The rows of a group lie close to one hidden flat surface of 10 dimensions, which may be shifted away from zero. Surfaces can cross.
Known rows, each followed by its group:
[-19  43   3  10   4  42  31  23 -15  43  35  35 -29 -26  16 -17  -3  12
 -15 -26]
j_701
[ 13   9   0 -32 -18 -11  24  21 -10 -12  34  10  28  11   9  32  -2   1
 -20  -1]
j_213
[-12   2   5  28   6   8   0 -13  18  14  -1   6 -17 -14  15   3  11  13
   0  -2]
j_455
[-19 -14  48  -8  13  12 -24  24 -31  19   7   1 -15   8   8  -2   5 -12
  22 -44]
j_836
[-56   0  21 -25  15   5  -5  51  -6  -1  -9  27  14 -15   6  -3   7  14
 -30   7]
j_213
[-13  -2 -18  19  -6 -12   1 -24  13  11 -10   1  -3  -4   4 -27 -18   6
  20  -2]
j_836
[-72   7  -9   8   6  -8 -13  34   3  -6  39  26  15 -11  18   0  47   5
 -21  31]
j_701
[  1  -3   8  29  21  10 -24  -5   4   3 -13 -11 -19  -8  -4  12  29   2
  -5  13]
j_455
[ -9 -11  44 -33   7  11 -12  17  -9  -5  11  11  -2   7   6  19  -5   0
  -7 -17]
j_836
[  4  15   8   9   6  15  -9 -41 -20  24 -10   3 -19  18   0 -12 -34  20
  17 -22]
j_836
[-19  -5  23   9   8   8 -29 -22  23  16 -31  20 -36  -2   3   5  11  -5
   2 -25]
j_455
[-16  -8   3 -20   7  -7 -21  15   0 -26  11   4  17   7 -13   9  13 -12
 -16  26]
j_701
[-12   1 -18  17   3 -10  -3  -4   2   8  -1   0   5  -1   5 -14  13  -1
  14  -7]
j_793
[ 19  21  -8  -4  30 -18 -37 -15 -34   4  22  -5  18  29 -34  32 -16  -2
   4   5]
j_455
[-25 -30  24  -3 -11 -15 -19   7   6  -9  34 -12   3   2  16   6   4 -20
  17  20]
j_213
[  1 -17  29  37  10   7 -26 -24  -2   2  14 -27 -24   2  13  17  22   1
  19  15]
j_213
[-22 -14  24  21  17 -11  -4  28  -1   9   9 -20  12 -18  10   7   6  10
  11   5]
j_213
[ -1  16  -3  18 -17  14  13 -36  56   7   8  28 -37 -17  18  20   4   8
 -29  17]
j_701
[-12 -32  51 -21  18  26  -3  54 -26 -28  23 -25  14  -3   8  -3   9   0
   3   4]
j_213
[  5   3  15  -6   8  41  48  52  12 -17  71  16   0 -29  26  15  18   5
 -24  -3]
j_701
[-15   4 -11   7   9 -28 -43  14  14  12   2  11 -14  -1 -17  21  58 -48
 -11   8]
j_701
[ 17  -5  52  -3 -15 -13  -1  16  -9  25   6  -1 -12   2  27  52  25 -10
  -3 -30]
j_793
[  5   2  -2  -6 -18  28  33   1   0 -13   8  10 -11  -5  23  -9  13  16
 -14   4]
j_213
[ 13  21 -19   2  -1  14  -3 -29   8  -6   4  27 -15   8   0  12  20   3
 -21  -7]
j_455
[-44   2   9  27  41  13 -17 -19 -18  -8   6   2  15   0   8  -5 -13  57
   5  16]
j_213
[-20  12 -12  28  -3  15  -3 -15  17  14 -14  10 -29 -18   6 -21  16   4
  -8  14]
j_213
[ -8 -23  -7 -11   2 -12   3  50  -3 -17   1   0  20  -2   9  -5  58 -29
  10 -30]
j_836
[-25  -4   5  10   7 -12 -12   1  23 -10  -3  10   7 -12   4  15  12  11
 -21  33]
j_701
[-34   1  19  -9   4  -3 -16   2  -4  36  21  19  -8   5   7  -9 -31  -9
  28 -39]
j_836
[-16  15 -10  -4  18   9   3  33   8  -6  17  33   3 -14   5  23  51  -6
 -35  -6]
j_701
[-12 -17  -7   1 -12   0 -10 -21  18  -9  21   3 -11   9   9 -17   4 -23
  21 -12]
j_793
[-23   7  -9  53  21   5 -18 -30   9  17   4  -4 -19 -14   9  -6   4  21
   8  17]
j_455
[-24   4  -9   9   1   0  -7  -1  16   0  -1  12  -8 -12  -2  -2  17  -1
 -20  32]
j_701
[ -5  10 -12  -4  20 -15  -1  20   7  -7  14  16  23  -1 -10  21   1   4
 -11 -10]
j_701
[ 18  -8 -23 -17 -13   4 -15 -23 -13 -27 -13 -25  -2  21 -30 -34 -21 -21
   9  35]
j_793
[-37 -15  21  23  13  60  16   5  -4 -25  35   8 -18 -17  39 -20  25  40
  -6   6]
j_213
[-23  25  -1  -4   7   0 -14 -12   2  33  23  33 -19   8  -2   1 -12 -12
   3 -22]
j_793
[ 16  -1  -2 -44  -1  14   6   1  13 -44 -14   6   8   1 -25   2 -25   5
 -42  35]
j_836
[-15   6  22   9  15  19  44  28   3   6  36   4  20 -23  27   5 -35  48
  -7  -1]
j_701
[ 25   4 -17   1 -27   0  14 -31  11   1  -2  18 -12  15  13  15  19  -9
   3 -32]
j_793
[-55 -11  33  18  -2 -11  14  11  25  15  -3  23  11 -19  53  18   3  51
  -9 -11]
j_455
[  8  26 -13  -4   3 -28 -11 -33 -39  27 -32   6  18  26 -16   6 -32  23
  10 -22]
j_793
[ 13   2  28 -22   9 -11  -7  14  -2   1 -12  13  11  13  -4  40   6   0
  -7 -38]
j_836
[ 25   8   3  39  13  38  12   0 -14  -1   8 -23 -22 -17   6  -2  34  13
  -1   7]
j_455
[-24  -1   9  -9 -13 -20 -14   1  20  11  29  22 -10   7  13  21  14 -26
   1  -6]
j_836
[-23 -10  21  15 -15  36  -4   6  -6  24 -28  -6 -51 -17   9 -42  28 -15
   5  -1]
j_793
[-21  14 -15   6  17  26  -9  -9  -7  -8  -8  19 -16  -3  -7 -13  21  15
 -25  12]
j_455
[-35  32   8   6  36  -3 -26   6 -31  36  -6  18   2   3 -14  -1 -21  21
   2 -16]
j_455
[-16  16   9  15  19 -16 -17  19   4  33 -11  11  -7 -15 -10  17  17  -8
 -11   1]
j_701
[-47   0 -11 -13  19   8 -36 -12 -13 -28 -13  18   7  11 -19 -23   5  15
 -23  37]
j_455
[  2  10  12  -1  14 -10   0  31  -9  13  21   0  10  -7  -1  25  12  -2
 -10   1]
j_213
[ -8  -9  -3  20   2 -34 -20 -39   3   8 -28 -12  13  12   0  10 -16  15
  20   5]
j_793
[-26 -10  17 -37 -28   0  19   1  -1   0 -42  17   7   3   9 -24 -40  18
  -9  -6]
j_455
[ 11  15  -1   9  20   6  -1  19 -17  14  19 -17   0 -11 -22  -6 -17  -5
   0  15]
j_836
[  2  -8  14  20   1   2  -6  10   8  14   7 -10 -20 -15   9  13  23 -12
   3   0]
j_701
[-41   9  44  22  -3  50  10 -27 -16   4  31  17 -27  -6  49   6  -8  65
 -22  35]
j_793
[ 20  41 -25  14   6  29   7 -51 -20  28  -4  18 -23  17  -8  -9 -20  25
   5 -29]
j_455
[ 17  25 -15  11  20  21  21  11 -26  -3  39  -1  11  -1  -2   4   4  17
  -7   3]
j_213
[-19  11  30  -3  23  20 -10  23 -15  18  33   4 -11 -11  -9  -2 -20   1
  -4   9]
j_836
[ 31  -1  -7   5   8 -34  -6 -16  14   1  18   2  22  20   5  54  15  -8
  15 -39]
j_793
[-36  -2  -9  17   3   0  -1   1   0  10  22   9  -3  -6  14 -17   6   3
  12  -3]
j_793
[  8   6  -3 -44 -17   2  12  43  -9  -2  -5   7   0  -6 -19 -14   3 -35
 -22   7]
j_213
[ -3  13   3 -25   5  -9 -13  16  -6  23  15  14  -2   6 -23  -1 -24 -32
   8 -20]
j_836
[  6  12  -4  15  19   5   9  -3 -26  15 -13   9   8  11  16   7  19  24
  14 -52]
j_836
[ 17 -12 -56   3 -15 -27  -2 -25   7  -8 -36 -10  13  18 -14 -39   4 -28
  38 -28]
j_793

New rows, each followed by its group:
[ 18  21 -38 -12 -11 -15   7  -4 -17  -2   0   2  16  14 -16  -6  -2 -10
  -4   4]
j_793
[-29  12  -3  26  16 -10  -2  22   3  16  28   9   6 -19  12  14  21  12
  -5  14]
j_793
[-35  11 -18  -7  27 -14  11  33  15 -19  29  23  45 -15  -3   9  -8  26
 -25  29]
j_701
[  1  31 -19   6  -1   0  11  -8  -7  39 -14   5 -10  -8 -15 -30 -40   5
   8  -6]
j_455
[-30  22 -44 -12 -13  -7 -10 -55  24 -14 -17  45  -6  15 -10 -20 -14   9
 -25  19]
j_455
[-12  17  13   5  25  41   8  14 -28   8  10  17  -4  -4   7  -6   4  38
 -11 -16]
j_836
[  8  -5  -1   2  -1 -15   6  13 -25 -13  19 -19  35  12   6  17   1  12
   8  10]
j_793
[  1   1 -11   3 -16 -10  -8 -33  17  -3 -14  15 -12  10   9  18  22  -4
 -14  10]
j_836
[ -8  15   5  -9 -14   4 -10 -30   8  19  17  28 -26  13   7  11 -12  -9
  -3 -12]
j_793
[-40  11   2 -23 -16 -14 -11 -15  -8  30  13  31  -8  18   3 -20 -36  -9
  19 -23]
j_793
[ 15  -8  43  37  22   4 -23 -19  -3   6   0 -23 -13  -1  13  50  16  25
   2  12]
j_793
[  1   7   4 -32   9  -4   1  10   8   0 -15  22  13   6 -11  10 -17  -1
 -14 -22]
j_836
[-10   6 -10 -12 -18  -4   0 -18  17 -11  -9  30  -5   8   9  17  25  -2
 -21  -4]
j_836
[  2  -4  23  -8  20  21 -13   9 -28 -12 -18 -13   0   1 -13  -2   2  15
 -13  13]
j_213
[ 21   3  -5 -14  11 -15  11   6 -10   3 -17   2  27  11  -7  14 -17   9
  12 -43]
j_836
[ 22  22  27 -31  -4  17 -21 -17 -27  10  43  13 -26  30 -15  35 -20 -20
 -13   6]
j_836
[-47   3 -38  23   2  -3  16  15  -3 -17  33  16  31  -8  23 -22  37  22
  -4  18]
j_701
[-20   2 -10  22   4  16  -8 -13  20   5 -35  10 -25 -21   0 -24  18  12
 -13  17]
j_455
[ -1   0  11  23   7  -5  -8 -17 -12  11 -18 -22   4   0  -1  -2 -19  24
   9  18]
j_455
[-12 -44  26  21   1  -8  14  11  15 -30   1 -18  29  -8  44  19  29  29
  15 -10]
j_836
[ -3  10 -17 -16  10  -1  25   6  21 -26  50  52  34  10  28  47  16  24
 -24 -38]
j_701
[ 27 -22  41 -13  -2  -5   1  -1 -19 -12  24 -19  17  21  18  40  -5   4
  21 -28]
j_836
[-13  -7 -16  30   9   9  -8 -42  13 -29  65   2   4  12  20  15   6  18
  12  24]
j_455
[-26 -10  26 -31 -15  -9 -29  -9   1  21   0  25 -21  22   7   1  -4 -33
  21 -42]
j_836
[-21  14  -6   3  22  -3 -20  34 -18  26  13   0  -4  -7 -19 -20   3 -29
  16 -15]
j_793
[  3  13   1  21  31  22 -20  -9 -10  -1  28  -1 -10  -1 -10  14   5   8
  -9  24]
j_793
[-10 -10  26   4   2 -10  -2  22  23  17  -4   0  -7 -21  11  16  14  -9
  -3 -10]
j_455
[ -8   6   0  13  12  -3   1  37   2  13  30   2   2 -13   5  10  23 -15
   1  -6]
j_701
[ 30  28  16  14  20  21   3  10 -43  13  58 -15  -4   8  -1  38   9   4
  -2  10]
j_836
[-61 -15 -15   6  -6 -20 -37  -3 -31 -15   0 -16  17  15  -5 -47  -1  -1
  12  59]
j_701
[ -4   4 -11  16   5 -33   6 -15  30  11 -32  13  15  -8   8  19  -6  19
  -2 -14]
j_836
[  4   4  -1  10 -24 -12  25 -30  18  16  13   4   3   4  26  -1 -45  15
  19 -16]
j_455
[-16  14  -4  14   1  17  -8 -11  -6   7   3  24 -18   2  15  10  42   6
 -15   0]
j_836
[  8  12  -2   4  -4 -25  -1  16   0  35 -26 -13   3 -14 -19  -5 -30 -10
   5   9]
j_455
[ 11   4   4  -4   3 -12 -16  -5 -26  10 -10 -13   4  14 -18   1 -14  -8
   9  -4]
j_793
[-19  24 -19   7 -15  20   7 -15  11  15  30  30 -32  -6   9 -13  15 -13
 -13  11]
j_701
[-28 -14  11   3  -8  -3 -15 -45   7  14   3  19 -12  24  28 -10 -24   7
  39 -51]
j_793
[  6   8   1  12   2   5   4 -10  -4  -1   4  15  -1   8  20  33  37  19
 -12 -11]
j_836
[ -2  28 -33  13 -21  -7   8 -66  10  20   9  25  -7  18   9   1 -35  16
   9  -7]
j_836
[ -3 -12  -3  17   2  12  15  20  15 -21  18  -5   2 -17  14   1  32   5
  -9  15]
j_701
[-47   6 -35  23   2  -5  -5  13   1  -6  12   3  11 -15   0 -34  17   6
 -13  47]
j_701
[ 12   2  -3   4  -4 -11 -10 -27   7  -8  -2   5   2  12   4  30   7  10
  -9   8]
j_455
[-15   7  -5  -2  10  11  -8  46  -9   2  12  14  -7 -10  -2  -1  58 -27
 -12  -8]
j_836
[  4  12  19  33   0 -14  -6 -28  29  42 -23   3 -27 -16  10  22 -18  14
   1  -4]
j_701
[-18 -16   1  -6 -16 -25   2 -20  36  -5   1  14  12   6  20   9 -17   1
  10  -8]
j_836
[-24  10   9 -31   1 -13 -34  -3   9  25 -25  38 -24   9 -16   5   4 -32
 -10 -32]
j_836
[  0 -22 -15  -1 -39  -6   0 -53   6 -14 -31  -8  -9  23  11 -33 -12  -2
  22   1]
j_793
[  7   1   0  -8  11 -27  -7   8  -3   6  36  -4  26  14  -8  23 -29 -11
  20 -15]
j_701
[-23  12 -13  16  18   3  55  55  -6  12  35   6  46 -30  24 -17 -21  43
   6 -17]
j_213
[-27 -16  23  -5  -8 -32 -27   5  16   1 -21   4   3  -3   4  26  15  -3
 -21  31]
j_213
[-39  31 -33  26 -16 -35   3 -28  -4  33 -37  22  12   0   7 -20 -19  39
 -10  17]
j_793
[-10   7   5 -14   4  -1  -4   6   0  11   6  16  -2   5   1   8   0  -7
  -1 -19]
j_836
[  5   8 -13  15  17  16  23   5 -20  -3 -11  10  19   4  18   3  29  41
   3 -50]
j_836
[  5  30  -9   4  -1  16  18  11  19  26  51  30 -22 -10   6  15   8 -19
  -9 -19]
j_701
[ 48   4  14   0  -2  12 -10 -27 -10  10 -23  -5 -28  15  -4  26  19  -6
   3 -35]
j_793
[  3   4  -4  -7  16 -32  -5  50  17   5  -5   6  25 -14 -10  38  36 -21
 -20  -7]
j_836
[-20  -5   6 -26 -26 -22  -6   1   7   3  13  13   3   9   7  -3 -15 -23
   3   2]
j_213
[-24   2  12 -19  -7  25  -1 -10   2 -16  22  30 -11   9  16   3   4  17
 -21   0]
j_836
[ -8   3  17  -4   7  -4  -8   5 -36  12  10  -9  12  13   1   2 -20  15
   9  -3]
j_793
[ -4 -11   9  47  15 -16 -35 -50  15  -7   7 -13   1   5  14  39  15  26
   8  29]
j_455
[-42  -6  -4  16 -15  12 -16 -25  12   7   1  13 -31   1  19 -33  16  -5
   7   7]
j_836
[-28   8 -27  16   7 -15  -3  19   3   0  31   8  17  -9   1 -12  16  -8
  -2  21]
j_701
[-10  -1  16   2 -12 -11  -6   4 -18  11  -5  -8   3   2   7   1  -3   8
  -1  16]
j_793
[ -4 -10  34 -18   3   4   0  15   6  -9  31   6   3   4  13  33  -1   3
 -10  -5]
j_701
[ -4  10  31  30  28  20   1  25 -22  29  24  -2  -8 -11  19  22  15  22
   6 -31]
j_455
[ 20   3  28  10  34  12 -17 -27  -7 -17  65   1   8  22   6  63 -10  22
   3 -11]
j_793
[ -1  10 -10   4  10 -10   3  11  18  -8 -13  11  10 -15 -10  10  12  10
 -25  11]
j_836
[  4 -27  32   8   3 -28 -21   5  13   8 -16 -27   5  -3  -2  18 -14  -9
  20  -2]
j_836
[-15 -22  29  14 -12  -6 -30  -6  -6  16  34 -21 -26   7  18   3  15 -33
  30   9]
j_836
[-20   1  -1 -25  -9 -12  -6  -2  -4 -21   1  16  18  11   0  10  -9  18
 -23  28]
j_213
[-15  -1 -17 -10   4 -31  11  42  36 -10  15  17  27 -15   1  20  22 -15
 -21   7]
j_836
[-16  -4   2   2  -3  23  13  24  -5  -6  16  -1  -9 -15   3 -30  10  -9
  -1   8]
j_213
[ -9 -11  13  -4  10   6 -20 -10  -7  -4  -7  -6  -9   6 -11 -11 -14  -2
   9   5]
j_455
[  7  11  49 -26   9  11 -28 -22 -16  17 -21  23 -22  19  -3  40  -7  11
 -16 -27]
j_836
[ -7  10   8  10   4   3 -17 -12  -2  11   7   2 -16   2  -6   8  -1   4
  -7  17]
j_793
[-40 -15 -25   4 -19 -33  -9  21  31  -3  33  12   3  -8  15 -10  40 -47
  10   7]
j_836
[ -3  18   1   5   4  26   1  23 -32  25   5   6 -23  -6   3 -17  30 -13
   4 -30]
j_701
[ 22   4  -4   2 -12 -21  -8 -20 -10  10  12  -6   0  22   2  16  -5 -13
  17 -12]
j_836
[-21 -12  37 -21   4 -14 -15  22   6   7  26  12   2   5  12  26   0 -13
   8 -20]
j_836
[ -5  -6 -13  -1  -8   1  -4 -17   8  -5  19   1  -8   7   0 -12  -3 -14
  12   6]
j_793
[  3  22  11  -5  16  25  -2 -20 -23  10  12  30 -10  17   7  21   3  21
  -2 -40]
j_455
